The rows come from 4 hidden closed curves, with some noise, and rows from the same curve form a group. Each curve winds through 8 dimensions. The rows are also pushed far along 5 directions, which tell nothing about the answers.
(in the rows, 128 means zero)
Some rows, each with its group after it:
[150  55 132 149 144 111 151 133 236 123 151 135 165 109 159 145 142  81
 147] | q631
[152 145 115 113 110 149 130 136 114 154 143  99 123 136 120 116 163 156
 149] | q631
[ 97 120 128 127 144 114 104  97  82 112 103 136 120 135 124 100 106 116
  98] | q631
[132  87 105 132 158 121 122 130 194 133 131 128 162 124 152 122 130 112
 141] | q4
[ 95 144 147 132 139  84 134 127 136 141 144 163 137 118 126 103  95 114
 105] | q105
[116 169 120 128 132 130 139 170 113 129 120 112 166 133 119 150 110 149
 118] | q631
[106  62 154 146 134 116 101  55 110  80  92 139  92 111 131  92 138  82
  88] | q686
[110 146  95 127 136 147  67 139  92 113  94 170 104 127 103 111 110 154
 125] | q4
[156 150 130 125 130 125 169 151 129 128 136 112 153 141 141 178 116 141
 137] | q4
[103 171 119 124 144 132 147 133 123 166 141 153 173 142 122 132 110 162
 155] | q105
[175  36 159 133 104 119 181 101 178 104 148  95 134 127 153 159 181  99
 135] | q4
[ 96 146 159 127 142 114 121 134 108 112 101 133 104 150 131 145 108 122
  84] | q105
[147 163 165 130 120 135 166 132 114 102 141 111 158 137 108 188 126 130
 115] | q631
[107 132 113 109 140 141 139  96 144 149 133 155 141 106 128  71 130 143
 154] | q105
[136  60 129 127 113 105 102 110 166 130 150 139 102 125 130  99 152 111
 130] | q686
[ 99 172 139 131 109 127 142 153  89 133 131 125 139 120 105 145  95 116
 118] | q631
[ 84 152 172 107 119  93 160 109 110 133 149 143 123 125 113 103  95 114
  92] | q686
[ 61 170 135 107 146 134 111 117  71 121 102 183 132 120 104  75  88 154
 105] | q4
[118 110 101 133 134 115  98 117 141 153 131 147 115 144 129 107 133 141
 140] | q105
[150 131 104 136 137 141 159 163 223 159 168 135 191 107 132 132 148 140
 175] | q631
[107 133 115 133 167 136 152 165 157 136 106 156 166 129 163 149  93 122
 147] | q4
[110  92 130 123 149 112  79 103 143 105 104 173  82 133 143 110 109 120
 113] | q686
[ 77 174 151 121 150 129 171 139 132 130 116 151 169 130 122 129 101 149
 109] | q4
[132 140 128  99 120 124 115  96 107 140 140 117  83 143 120  96 134 140
 118] | q686
[165 164 143 135 115 139 153 136 126  92 131  75 138 137 107 193 135 130
 103] | q4
[146 131 134 150 163 150 135 118 169  95  92 107 117 134 152 178 128  91
 111] | q105
[166 151 129 122  91 155 154 145 100 106 121  83 117 138 112 183 151 157
 128] | q4
[152 119 109 145 115 142 134 137 158 113 121  92 136 113 131 172 132 108
 142] | q686
[107 156 147 132 130 148 173 137 138 107 111 118 156 122 120 169 114 118
 116] | q105
[138  75 116 117 141 120 146 137 182 141 137 122 151 128 166 123 137 119
 152] | q4
[122  76 154 132 136 111 152 108 161 106 131 137 156 133 141 150 130 110
 121] | q105
[114  75 143 102 136 118 106  74  87 107 104 154  75 122 150  67 124 114
 112] | q686
[146 145 129 107  76 129 162 145 101 157 178 107 152 125 100 125 147 165
 156] | q4
[148 112 133 124 131 131 137 131 144 116 135 143 123 133 130 140 135 127
 131] | q686
[110 120 148 138 102 105 156 142 155 137 154 114 141 119 112 140 129 102
 114] | q686
[104 228 112 138 150 144 155 195 173 157 140 161 184 113 107 139 101 171
 140] | q105
[120 131 132 148 156 108 123 140 161 128 121 147 135 146 138 153 114 123
 114] | q105
[ 97 122 141 103 140 110 136 109 108 151 144 159 144 131 134  76 114 143
 131] | q4
[ 99  90 130 150 140 125 120 161 193 105  98 172 129 111 139 149 115 109
 122] | q686
[ 95 133 142 146 119 105 125 147 143 144 149 163 134 127 104 121 118 119
 116] | q686
[103 131 198 110 117  93 183 104  87 111 152 123 164 129 120 139 105 108
  93] | q105
[ 88 178  94 112 119 148  99 142 108 168 133 172 121 117  99  73 113 180
 157] | q105
[ 75 154 148 137 145 100 141 126 106 156 137 178 142 129 122  91  94 119
 113] | q686
[115 116 194 152 162 114 130  95 119  60 100 170 110 122 130 148 102  72
  70] | q631
[109 171 158 135 134 112 145  94 107 138 152 118 145 134 109 126 112 117
 109] | q105
[ 96 145 113 149 154 136 101 163 145  97  85 175 136 119 120 154  90 122
 111] | q4
[121  76  98 157 137 125 106 161 201 125 102 140 113 136 154 172 123  99
 139] | q105
[160 116 112 138 101 135 118 124 128 132 143  75 109 126 122 141 147 105
 137] | q686
[140  93 133 133 124 113 134 124 166 130 147 143 129 107 137 111 139 102
 136] | q631
[108 141 121 153 156 151 112 126 123 113  84 134 103 127 139 134 114  96
 113] | q631
[161  59 120 110 108 138 115  91 131 110 127  57 114 139 137 120 175 116
 126] | q631
[110 105  95 139 150 136  85 146 173 124  82 131  87 139 154 137 121 111
 122] | q631
[143 135 142 121 134 137 178 134 141 133 151 106 197 129 127 143 146 143
 140] | q631
[165 141 163 133 104 142 118 108  53  86 127 100  94 140 104 165 139 108
 103] | q631
[122 164 134 126 122 124 136 166 123 141 128 102 133 155 125 167 125 145
 116] | q105
[134 131 139 116 116 129 165 133 167 120 146 111 144 115 122 144 128 123
 127] | q686
[132 161 144 110 118 137 181 130 120 149 151 116 162 144 117 135 148 176
 139] | q4
[135  83  94 108 114 123 115 122 138 158 141 119 127 123 142  87 143 135
 159] | q4
[165  92  91 125 130 142  63 122  88 108  84 125  44 150 155 144 125 117
 136] | q686
[128  71  93 138 145 133 107 161 209 137 106 122 120 136 169 152 134 108
 148] | q631

New rows. What belongs after each?
[ 98 159 130 112 126 131 165 129 118 187 161 174 163 132 114  78 137 184
 162] | q4
[124 208 139 137 141 142 155 144 110 126 126 116 155 121 119 166  94 127
 124] | q105
[ 89 123 115 112 124 124 152 121 160 172 162 156 177 100 116  54 136 149
 155] | q4
[136 125 162 129 113 100 153  93 131 112 164  91 153 121 102 123 139 107
  93] | q631
[147 140  52 115 155 174  66 119 160 165 108 148  80 126 144  69 156 168
 176] | q105
[ 69 169 169 110 124  85 132  67  43 143 148 157 133 140  91  68 100 155
  90] | q105
[157  96 120 140 109 130 143 160 175 118 143 114 148 123 128 174 141 112
 142] | q105
[ 74 197 115 145 143 115 119 169 112 152 114 180 141 130 116 139  67 148
 126] | q105
[120  77 134 114 143 104 162 125 183 149 152 134 170 124 161 105 130 117
 144] | q4
[161 131 132 110 108 138 165 120 107 139 155  86 146 135 130 136 146 140
 149] | q4
[101 130 112 152 138 112  73 119 122 139 125 176 111 126 114 105 106 125
 130] | q686
[145 118  88 142 130 146 107 187 178 148 120 122 125 139 152 182 124 122
 170] | q105
[108 200 140 108 115 110 189 176 120 156 166 126 199 127 107 150  92 169
 133] | q4
[110 122 149 115 145 112 188 120 132 142 148 135 192 125 146 121 108 122
 137] | q4
[143 134 130 124 103 137 156 117 127 145 159  99 134 123 107 109 161 130
 131] | q686
[171 195 133 135 119 154 150 157  92 111 132  83 154 148 107 204 129 148
 126] | q105
[118 189 100 123 101 135 110 145  76 169 156 127 139 141  89 131 109 159
 154] | q631
[ 94 144 184 167 127 120 164 116 103  84 109 115 159 119 108 178 105  80
  79] | q686
[185  91  79 119 117 152  77 129 117 135 132  83 114 157 134 137 170 153
 160] | q631
[106 118  96 151 171 138 122 177 207 123  86 188 136 106 170 160  84 102
 154] | q105
[ 82 111 151 150 160  89 110  76 144 130 131 174 139 128 125  93 109 107
 104] | q686
[160  95  80 121 116 150  82 133 164 131 111  88  89 134 148 144 151 137
 157] | q686
[ 83 151 132 149 133  92 150 124 174 178 178 153 186 108 109  92 111 120
 137] | q686
[150 127  71 107 126 145 137 129 190 185 155 108 149 105 147  80 157 159
 189] | q105
[159  96 106 129 143 163 107 136 105 106  81 105 101 154 163 172 136 118
 142] | q4
[122 165 108 148 161 162 102 162 150 120  93 177 114 136 132 172 102 134
 145] | q631
[105 103 204 109 104  93 189  81  99  97 148 109 154 127 113 138 123 102
  83] | q686
[169 116 143 160 142 149 134 145  98  64  80  95 124 164 144 252 120  94
 106] | q4
[151 121 123 116  97 154 153  96  96 142 155 104 147 121 105 104 168 148
 156] | q4
[144 197 118 116  90 158 180 171 138 164 181 104 203 127  77 147 160 202
 165] | q4
[152  97  93 120 124 151 124 160 134 125 108 138 135 130 150 152 133 149
 167] | q4
[178  82 112 106  81 116 111 120 122 141 168  83 110 132 118 109 177 141
 143] | q105
[ 81 124 182 133 158  72 189  95 146 125 165 162 212 108 128 106  81  84
  96] | q4
[113  96  91 110 125 146  85 141 136 143 109 161 106 133 132  87 147 169
 153] | q4
[137  90  98 119 131 140 101 124 151 134 124 147 121 134 136 115 145 153
 159] | q105
[120 184 115 150 130 162 115 156 129 121 102 116 124 140 104 177 125 145
 121] | q686
[176 103 111 112 100 154 105 104 124 120 143 104 102 136 107 111 188 167
 146] | q4
[150 117  76 108 130 141  72 101  94 144 131 148  99 123 125  64 135 155
 160] | q4
[108 144 117 110 159 134 121 120 160 159 130 152 137 129 145  87 127 158
 148] | q105
[185  89  72 118 111 140  93 160 179 136 141 113 119 136 135 139 167 167
 170] | q4
[126 125 134 130 142 129 127  95 126 131 137 138 135 137 119 106 143 134
 124] | q4
[125 101 103 141 115 149 117 168 182 133 119 139 125 113 127 127 154 134
 149] | q686
[138 125 126 132 169 127 133 139 168  98 108 145 155 135 149 159 110 131
 119] | q4
[114 133 143 129 174 123 130 121 128  94 103 168 154 137 137 142  96 131
 107] | q4
[ 81 138 142 127 174 112 138  92 159 125 109 181 132 100 148  79  93 109
 112] | q105
[112 129  81 134 134 158 105 189 199 135  95 159 107 106 140 128 124 142
 154] | q686
[136 123 137 122 132 134 128 123 129 128 123 123 115 133 133 118 149 131
 123] | q631
[134 161 162  99  94 108 127  94  28 139 171 111 135 152  86 107 133 170
 116] | q105
[170  83 168 124  99 115 210 120 144 117 168  92 179 131 138 177 156 118
 141] | q4
[164 126  97 130 124 179  97 145 129 115 103 105  99 153 126 175 157 141
 151] | q105
[134 172 136 117 111 166 131  96  44 112 119 139 112 132  88 112 143 172
 128] | q4
[ 78 131 154 148 139 105 102 106  95 131 127 172 138 141 107 110 113 131
 108] | q686
[115 119 117 125 144 151  70 123  85 123  91 161  72 152 137 114 124 132
 130] | q631
[141  95 135 124 113 112  96  72  68 103 112 104  79 147 126 127 134 119
 105] | q105
[103  95 135 124 128 104 160 155 186 145 136 126 166 137 150 150 125 132
 134] | q105
[154  77 143 133 130 132 125  95 162  93 126 121 113 132 127 130 167 123
 114] | q4
[152 116 107 132 104 134 126 157 125 132 122  81 123 139 140 185 127 119
 146] | q686
[176 166 131 136 116 160 125 120  62  97 116  61 121 152 106 180 149 131
 109] | q631
[154 168  99 132 127 154 118 161 100 144 113  85 126 166 139 200 122 149
 154] | q105
[108 171 110 143 173 160  84 161 155 109  72 176  83 119 142 135  95 118
 118] | q105
[127 153 114 145 141 143  98 139  94 104  93 101 120 155 119 173 109 122
 107] | q631
